The rows are grouped in 4 ways, from coarse to fine. Each group lies inside one group of the grouping before and may be the whole of it. The rows also spread widely along 13 directions, which tell nothing about the answers.
(in the rows, 100 means zero)
Known rows, each followed by its group in each grouping:
63; 119; 109; 77; 112; 99; 130; 85; 158; 125; 110; 132; 89; 92; 115; 83; 101; 116; 89; 103; 95; 58  Z426 Z467 Z492 Z466
49; 71; 127; 89; 103; 113; 110; 84; 144; 102; 133; 100; 108; 80; 102; 111; 44; 65; 108; 129; 101; 121  Z381 Z50 Z357 Z150
70; 80; 120; 96; 112; 96; 130; 106; 113; 135; 135; 78; 76; 83; 127; 100; 71; 68; 98; 129; 118; 108  Z426 Z192 Z726 Z436
117; 116; 112; 96; 93; 93; 104; 90; 88; 89; 105; 120; 130; 112; 82; 128; 109; 106; 80; 98; 96; 81  Z381 Z902 Z269 Z340
93; 95; 98; 122; 121; 92; 129; 91; 56; 81; 115; 65; 98; 108; 112; 91; 109; 128; 128; 103; 66; 138  Z381 Z665 Z529 Z28
76; 78; 111; 94; 124; 79; 107; 92; 112; 101; 159; 99; 89; 72; 152; 75; 115; 106; 89; 93; 108; 109  Z381 Z50 Z914 Z79
118; 121; 106; 111; 72; 89; 103; 118; 106; 90; 72; 89; 128; 102; 85; 87; 76; 98; 114; 123; 108; 92  Z426 Z192 Z45 Z321
72; 89; 116; 99; 91; 97; 124; 95; 132; 97; 111; 97; 96; 66; 121; 87; 74; 87; 82; 96; 102; 127  Z381 Z50 Z357 Z777
80; 115; 123; 70; 118; 74; 126; 59; 122; 97; 114; 114; 114; 106; 72; 123; 126; 146; 108; 118; 84; 95  Z426 Z467 Z908 Z680
63; 98; 127; 104; 86; 110; 78; 53; 122; 79; 115; 125; 92; 91; 106; 110; 92; 83; 120; 70; 111; 88  Z426 Z192 Z726 Z197
80; 103; 90; 102; 95; 114; 135; 117; 139; 102; 63; 84; 81; 105; 68; 92; 71; 108; 107; 104; 86; 117  Z426 Z467 Z908 Z80
90; 91; 55; 85; 128; 113; 106; 122; 127; 86; 131; 104; 72; 85; 120; 96; 119; 100; 93; 96; 94; 73  Z381 Z902 Z269 Z478
79; 103; 118; 100; 108; 100; 102; 50; 81; 116; 103; 112; 99; 89; 98; 121; 104; 92; 110; 102; 91; 114  Z426 Z192 Z45 Z21
80; 69; 103; 86; 111; 137; 86; 104; 124; 136; 127; 119; 134; 77; 107; 108; 44; 49; 86; 145; 107; 114  Z381 Z50 Z666 Z695
103; 99; 118; 123; 95; 94; 112; 96; 65; 99; 117; 93; 127; 105; 114; 105; 87; 83; 104; 103; 92; 98  Z381 Z665 Z766 Z896
129; 121; 85; 112; 84; 112; 113; 110; 64; 85; 75; 108; 109; 125; 76; 125; 108; 93; 78; 89; 94; 78  Z381 Z50 Z666 Z488
108; 106; 111; 90; 74; 122; 89; 78; 106; 80; 115; 118; 120; 112; 86; 135; 95; 99; 96; 117; 121; 67  Z381 Z665 Z766 Z841
100; 83; 132; 104; 103; 82; 64; 69; 88; 124; 122; 122; 124; 77; 118; 97; 115; 95; 90; 88; 112; 123  Z426 Z467 Z492 Z466
84; 116; 96; 117; 121; 109; 87; 79; 86; 109; 88; 113; 118; 116; 97; 73; 108; 127; 146; 99; 62; 96  Z426 Z467 Z492 Z466
119; 97; 109; 108; 87; 109; 91; 80; 81; 60; 122; 95; 123; 110; 99; 99; 107; 121; 109; 115; 104; 111  Z381 Z50 Z914 Z79
131; 65; 119; 127; 74; 148; 71; 116; 117; 71; 159; 112; 116; 93; 129; 81; 64; 68; 47; 93; 129; 101  Z426 Z192 Z45 Z321
128; 90; 72; 112; 98; 141; 90; 104; 78; 66; 100; 91; 111; 114; 77; 112; 102; 117; 102; 116; 85; 117  Z381 Z665 Z766 Z896
118; 130; 96; 128; 61; 98; 71; 98; 71; 77; 63; 110; 125; 120; 98; 84; 104; 106; 130; 78; 108; 75  Z381 Z50 Z666 Z695
63; 101; 96; 113; 122; 80; 156; 118; 109; 80; 128; 71; 69; 103; 132; 64; 102; 124; 113; 86; 78; 100  Z381 Z50 Z666 Z695
76; 84; 101; 87; 111; 108; 63; 87; 128; 93; 134; 130; 133; 85; 111; 104; 82; 74; 118; 109; 101; 80  Z381 Z50 Z914 Z79
99; 93; 86; 92; 119; 105; 79; 112; 105; 98; 127; 111; 99; 118; 99; 93; 128; 147; 96; 98; 102; 92  Z381 Z665 Z529 Z28
92; 119; 91; 93; 103; 94; 106; 62; 80; 120; 77; 122; 114; 67; 114; 109; 119; 95; 98; 92; 85; 104  Z381 Z665 Z766 Z896
89; 114; 109; 88; 82; 90; 106; 76; 127; 79; 98; 98; 102; 94; 88; 106; 95; 113; 130; 127; 113; 86  Z426 Z192 Z45 Z21
103; 111; 79; 107; 118; 129; 105; 87; 86; 96; 117; 108; 85; 106; 115; 90; 117; 109; 102; 100; 83; 77  Z426 Z192 Z45 Z321
96; 104; 74; 104; 130; 116; 95; 82; 65; 110; 112; 101; 85; 110; 113; 87; 136; 135; 113; 108; 78; 106  Z381 Z50 Z357 Z150
116; 125; 66; 118; 110; 90; 123; 128; 60; 98; 61; 85; 122; 105; 89; 95; 107; 108; 111; 95; 58; 103  Z381 Z665 Z766 Z841
114; 105; 74; 100; 124; 128; 84; 98; 85; 105; 128; 110; 107; 112; 110; 94; 115; 112; 111; 131; 90; 70  Z426 Z192 Z45 Z21
91; 81; 117; 97; 123; 111; 143; 122; 112; 121; 140; 98; 127; 104; 95; 101; 68; 107; 57; 130; 79; 122  Z381 Z665 Z766 Z896
90; 93; 89; 100; 113; 108; 112; 108; 117; 85; 114; 108; 119; 79; 112; 79; 89; 103; 90; 103; 78; 118  Z381 Z50 Z666 Z488
113; 117; 117; 118; 79; 109; 110; 74; 76; 94; 100; 115; 137; 84; 128; 87; 96; 102; 88; 92; 89; 104  Z381 Z665 Z766 Z841
87; 101; 75; 100; 133; 89; 82; 71; 90; 82; 121; 111; 95; 75; 131; 91; 136; 96; 140; 87; 74; 81  Z426 Z467 Z492 Z466

New rows. What belongs after each?
88; 114; 129; 97; 85; 65; 104; 90; 125; 106; 76; 113; 124; 90; 81; 98; 93; 105; 105; 92; 100; 102  Z426 Z467 Z492 Z466
109; 88; 83; 95; 103; 119; 93; 90; 87; 99; 97; 87; 110; 82; 96; 98; 96; 105; 105; 137; 94; 145  Z381 Z50 Z357 Z150
72; 73; 105; 85; 127; 93; 79; 94; 116; 147; 140; 112; 93; 69; 127; 101; 96; 72; 95; 118; 117; 103  Z426 Z192 Z45 Z21
77; 91; 100; 105; 90; 86; 105; 89; 111; 78; 109; 92; 82; 75; 119; 99; 107; 100; 106; 72; 106; 110  Z381 Z665 Z766 Z841
71; 73; 67; 83; 131; 114; 112; 101; 106; 92; 122; 82; 46; 106; 84; 136; 112; 91; 108; 104; 100; 101  Z381 Z50 Z914 Z79
100; 110; 71; 100; 105; 90; 85; 92; 66; 104; 72; 92; 99; 95; 91; 119; 127; 103; 135; 99; 93; 98  Z381 Z665 Z766 Z841
130; 86; 119; 121; 100; 98; 74; 86; 53; 59; 143; 117; 152; 111; 104; 123; 110; 94; 81; 77; 84; 106  Z381 Z665 Z529 Z28
100; 114; 92; 91; 80; 71; 62; 87; 119; 62; 88; 129; 115; 79; 101; 97; 129; 109; 104; 64; 110; 80  Z381 Z50 Z357 Z150
83; 114; 112; 95; 107; 78; 108; 77; 101; 102; 111; 112; 113; 88; 108; 108; 102; 92; 117; 106; 92; 80  Z426 Z192 Z45 Z21
125; 81; 111; 122; 101; 86; 97; 130; 77; 94; 133; 89; 143; 86; 124; 84; 85; 81; 79; 105; 98; 123  Z381 Z902 Z269 Z478
99; 80; 118; 97; 97; 123; 115; 76; 93; 92; 137; 99; 98; 100; 104; 128; 86; 80; 75; 115; 111; 109  Z381 Z50 Z914 Z79
92; 92; 81; 110; 102; 104; 125; 141; 109; 99; 102; 60; 89; 99; 111; 71; 70; 97; 118; 136; 99; 113  Z381 Z50 Z357 Z150
110; 96; 37; 109; 119; 123; 79; 148; 97; 94; 81; 109; 100; 105; 85; 97; 106; 92; 97; 80; 74; 83  Z381 Z665 Z766 Z896
73; 110; 85; 93; 122; 89; 131; 109; 115; 138; 87; 80; 72; 79; 121; 66; 103; 119; 119; 123; 93; 113  Z426 Z192 Z726 Z436
107; 86; 111; 98; 99; 105; 80; 88; 81; 95; 126; 111; 118; 111; 91; 129; 101; 86; 89; 104; 111; 94  Z381 Z50 Z914 Z79
123; 96; 82; 108; 111; 83; 111; 128; 91; 93; 120; 73; 99; 84; 132; 74; 109; 95; 112; 123; 102; 91  Z426 Z467 Z492 Z466
95; 87; 96; 114; 110; 108; 98; 131; 90; 108; 100; 94; 117; 129; 66; 109; 84; 110; 97; 102; 83; 112  Z381 Z665 Z766 Z896
83; 115; 119; 95; 105; 102; 147; 112; 97; 159; 107; 91; 101; 121; 106; 96; 83; 117; 88; 140; 107; 83  Z381 Z665 Z766 Z841
71; 81; 94; 80; 136; 107; 91; 79; 106; 116; 132; 132; 95; 94; 99; 126; 116; 90; 77; 84; 87; 97  Z381 Z50 Z914 Z79
109; 139; 121; 102; 51; 84; 118; 86; 106; 59; 68; 97; 111; 128; 69; 112; 101; 135; 115; 106; 115; 74  Z381 Z50 Z357 Z777
104; 98; 107; 86; 85; 94; 90; 80; 101; 90; 109; 116; 123; 74; 105; 133; 89; 56; 88; 113; 115; 89  Z381 Z50 Z357 Z150
113; 82; 81; 87; 137; 92; 108; 112; 71; 110; 133; 84; 125; 85; 93; 139; 89; 55; 104; 155; 82; 104  Z426 Z192 Z45 Z21
102; 97; 100; 118; 90; 120; 85; 127; 107; 107; 106; 90; 100; 120; 101; 74; 77; 105; 119; 120; 115; 89  Z426 Z192 Z726 Z436
113; 114; 88; 92; 109; 102; 89; 92; 72; 99; 76; 121; 138; 123; 49; 141; 108; 101; 97; 105; 77; 94  Z381 Z50 Z914 Z79
95; 98; 88; 106; 112; 113; 62; 84; 84; 120; 102; 117; 106; 85; 112; 99; 102; 76; 117; 100; 99; 95  Z426 Z192 Z45 Z321
120; 97; 94; 101; 91; 138; 83; 81; 81; 102; 107; 125; 107; 106; 100; 116; 105; 90; 68; 99; 108; 93  Z381 Z50 Z914 Z79
98; 93; 62; 99; 129; 116; 123; 101; 75; 93; 111; 81; 53; 109; 97; 117; 137; 122; 98; 95; 84; 107  Z381 Z902 Z269 Z478
85; 121; 90; 105; 74; 126; 110; 90; 126; 92; 73; 118; 86; 92; 111; 85; 85; 91; 92; 82; 103; 78  Z381 Z50 Z357 Z150
118; 89; 79; 115; 83; 124; 88; 105; 84; 91; 99; 94; 91; 80; 121; 98; 103; 84; 83; 87; 112; 112  Z381 Z665 Z766 Z841
114; 98; 95; 111; 106; 101; 89; 122; 79; 127; 97; 92; 117; 114; 87; 96; 92; 98; 103; 125; 98; 105  Z426 Z192 Z45 Z21
76; 115; 65; 90; 110; 85; 117; 114; 115; 118; 64; 89; 63; 89; 96; 97; 120; 113; 122; 94; 100; 92  Z381 Z902 Z269 Z478
94; 120; 131; 96; 91; 75; 134; 85; 89; 128; 81; 93; 90; 129; 67; 129; 110; 118; 96; 113; 111; 89  Z426 Z467 Z492 Z466
82; 118; 85; 96; 95; 130; 104; 79; 100; 113; 87; 115; 84; 112; 105; 102; 100; 100; 113; 108; 107; 70  Z381 Z50 Z666 Z695
47; 85; 86; 95; 144; 95; 76; 99; 120; 128; 145; 113; 75; 96; 147; 56; 120; 122; 132; 91; 99; 81  Z381 Z50 Z914 Z79
83; 105; 113; 98; 89; 108; 143; 102; 106; 121; 84; 90; 112; 88; 97; 110; 49; 65; 91; 132; 94; 111  Z381 Z50 Z357 Z777
85; 95; 101; 111; 73; 112; 88; 82; 101; 90; 105; 80; 58; 99; 125; 88; 116; 123; 128; 95; 137; 98  Z381 Z665 Z766 Z841
95; 112; 90; 88; 118; 82; 74; 72; 97; 96; 109; 130; 118; 78; 106; 111; 128; 94; 112; 90; 89; 80  Z426 Z192 Z45 Z321
101; 99; 100; 113; 94; 113; 102; 81; 90; 71; 128; 84; 73; 108; 133; 71; 130; 155; 115; 94; 111; 106  Z381 Z665 Z529 Z28
110; 106; 75; 81; 90; 123; 97; 72; 99; 80; 101; 105; 97; 80; 102; 126; 116; 102; 105; 123; 108; 90  Z381 Z665 Z766 Z841
122; 95; 88; 113; 74; 104; 123; 117; 86; 110; 80; 72; 65; 77; 128; 84; 99; 82; 66; 95; 131; 124  Z381 Z50 Z914 Z79
43; 126; 116; 96; 104; 69; 146; 74; 134; 105; 90; 110; 80; 82; 126; 71; 104; 120; 112; 68; 86; 88  Z381 Z50 Z914 Z79
102; 91; 82; 113; 114; 99; 113; 120; 98; 69; 113; 72; 87; 103; 95; 87; 101; 112; 115; 104; 83; 112  Z426 Z192 Z45 Z321
100; 89; 104; 109; 95; 111; 99; 99; 103; 118; 89; 106; 97; 73; 105; 92; 87; 83; 67; 84; 100; 137  Z426 Z192 Z726 Z436
91; 103; 115; 100; 80; 123; 111; 64; 103; 74; 104; 105; 92; 111; 85; 120; 96; 110; 95; 104; 105; 104  Z381 Z50 Z357 Z150
83; 111; 102; 93; 102; 85; 103; 98; 114; 88; 111; 105; 77; 114; 94; 114; 117; 109; 114; 87; 109; 58  Z426 Z192 Z726 Z436
126; 105; 87; 109; 78; 106; 118; 124; 79; 96; 89; 68; 82; 120; 90; 110; 109; 119; 94; 117; 122; 95  Z381 Z665 Z766 Z841
104; 110; 97; 96; 98; 107; 123; 94; 92; 93; 100; 99; 111; 94; 101; 109; 92; 96; 90; 119; 87; 101  Z381 Z50 Z357 Z777
107; 89; 112; 93; 100; 154; 75; 47; 95; 89; 145; 138; 100; 119; 92; 146; 109; 84; 85; 109; 110; 63  Z426 Z467 Z492 Z466
109; 114; 94; 117; 109; 94; 97; 99; 46; 120; 72; 117; 121; 124; 70; 126; 119; 103; 84; 69; 71; 101  Z381 Z665 Z766 Z896
134; 134; 59; 101; 85; 97; 95; 89; 66; 79; 52; 97; 87; 102; 93; 94; 152; 138; 111; 90; 102; 90  Z381 Z50 Z914 Z79
91; 139; 120; 100; 98; 93; 125; 67; 97; 110; 86; 137; 132; 86; 110; 97; 96; 91; 86; 84; 74; 80  Z426 Z192 Z726 Z197
78; 111; 108; 116; 90; 110; 97; 86; 108; 113; 84; 107; 73; 108; 102; 81; 102; 116; 107; 76; 106; 95  Z426 Z192 Z45 Z321
